Each cloud of rows lies close to a flat space through zero, with a little noise off it, and is much wider in some directions of that space than in others. After each cloud: how many dimensions does that space have?

[[-170, -86, 30, -157, 730, 160, 730, 173],
[684, -150, 232, 347, 85, -536, -221, 472],
[-670, 65, -167, -357, 376, 601, 654, -247],
[542, -224, 251, 205, 342, -469, -12, 393],
[108, 10, -18, 133, -309, -121, -323, -9],
[65, -37, 6, 9, 45, -32, 50, 39],
[-803, 259, -305, -310, -207, 713, 108, -579],
[-192, 122, -103, -38, -196, 144, -54, -180],
[-6, 9, 13, -14, -42, 17, 12, -11],
[-403, 80, -91, -180, 232, 250, 311, -69],
[304, 61, 41, 129, -263, -226, -398, 58],
[-758, 179, -290, -246, -409, 603, 16, -524],
[92, -4, 12, 67, -171, -46, -175, 48],
[211, -96, 77, 151, -6, -247, -118, 181]]

2

[[72, -153, 91, -32, -97, 44, 21, -263],
[-21, 237, -9, 133, 206, -108, 226, 104],
[227, -38, 282, 70, 144, -42, 314, -528],
[41, 143, -22, 79, 124, -79, 80, 91],
[-228, -10, -216, -125, -117, 43, -285, 444],
[155, 233, 164, 165, 280, -105, 375, -233],
[-232, -42, -271, -129, -158, 79, -395, 497],
[-150, 36, -210, -64, -63, 23, -179, 386],
[-219, 206, -335, -7, 16, -17, -261, 724],
[-203, 211, -258, 12, 87, -51, -150, 590],
[-59, 113, -100, 30, 63, -18, -33, 194],
[-40, -417, 16, -261, -338, 200, -317, -175],
[-188, 4, -151, -42, -45, 5, -185, 363],
[-14, -87, 47, 14, 10, 13, -43, -23]]

2

[[-43, -59, 22, 10, -7, -40, 86, -22],
[-17, -238, -244, 146, 110, 242, 37, 130],
[-109, -49, -15, -23, 8, -116, 153, -98],
[71, 90, 93, -44, -61, 56, -146, 86],
[61, 41, 10, -2, -1, 66, -86, 69],
[56, -73, 227, 34, -69, -7, 52, 74],
[-3, 53, -15, -28, -1, -16, -15, -34],
[84, -25, -232, 47, 68, 237, -160, 153],
[-150, 132, 88, -95, -66, -268, 150, -229],
[211, 129, 35, 10, -60, 137, -274, 178],
[301, 280, -192, -7, 30, 343, -591, 256],
[157, 119, 267, -29, -126, -8, -192, 86],
[-150, -86, -85, 0, 81, -102, 210, -143],
[87, -32, -24, 49, 4, 179, -115, 156]]

3

[[-280, 107, 51, 100, 141, -149, -53, -21],
[322, -332, 180, -199, 17, 398, 170, 102],
[-86, 279, -287, 118, -118, -271, -169, -23],
[-120, 246, -213, 38, -38, -133, -57, -60],
[15, -26, 121, -112, 77, 226, 127, 4],
[-330, 26, 78, 401, 43, -759, -371, 23],
[43, -264, 240, -9, 76, 24, 6, 46],
[-194, 47, 208, -22, 189, 156, 77, -22],
[62, -243, 345, -121, 193, 339, 203, 99],
[-135, 179, -24, 35, 21, -67, -51, -37],
[-360, 625, -444, 30, -16, -113, -11, -145],
[-43, -257, 202, 382, 4, -768, -363, 83],
[86, -370, 535, -243, 292, 717, 356, 104],
[-167, -64, 170, 127, 87, -148, -59, 18]]

3

[[-72, -167, 156, -272, -282, 87, -92, 263],
[95, 139, -144, 278, 187, -118, 159, -238],
[-70, -88, 48, -66, 45, 13, -43, 53],
[74, 120, -95, 152, -44, -25, 134, -95],
[-46, -76, -116, 48, 547, -30, -113, -220],
[-146, -241, 273, -426, -375, 142, -223, 424],
[-193, -298, 191, -391, -64, 127, -286, 252],
[-24, -91, -94, 43, 382, -39, -148, -160],
[69, 149, -37, 123, -174, -29, 139, 22],
[-51, -94, 55, -113, 76, 6, -105, 29],
[73, 74, 185, -152, -635, 66, 133, 289],
[310, 472, -312, 628, 90, -141, 417, -431],
[-14, -6, -130, 155, 585, -41, -99, -295],
[115, 213, -216, 368, 268, -92, 180, -376]]

2

[[75, -58, -185, 101, 20, -26, -259, -14],
[225, -305, -94, 155, 99, -220, -235, 80],
[276, 7, 456, 347, 150, -358, -120, 276],
[-76, -83, -407, 258, 73, 23, -468, -215],
[187, -237, -259, -17, 216, -433, -348, 242],
[558, -237, -144, 301, 227, -461, -789, 352],
[286, -371, -507, -84, -319, 601, -270, -302],
[-79, -400, -518, 669, 445, -539, -822, -232],
[-47, -57, -323, -50, -145, 330, -139, -231],
[-17, -416, -578, 328, 154, -129, -568, -277],
[-534, 179, -48, -159, -108, 329, 488, -385],
[105, -41, 23, 138, 146, -293, -230, 139],
[-157, 228, 60, -512, -203, 260, 509, 43],
[141, -257, -248, 230, 201, -365, -432, 50]]

5
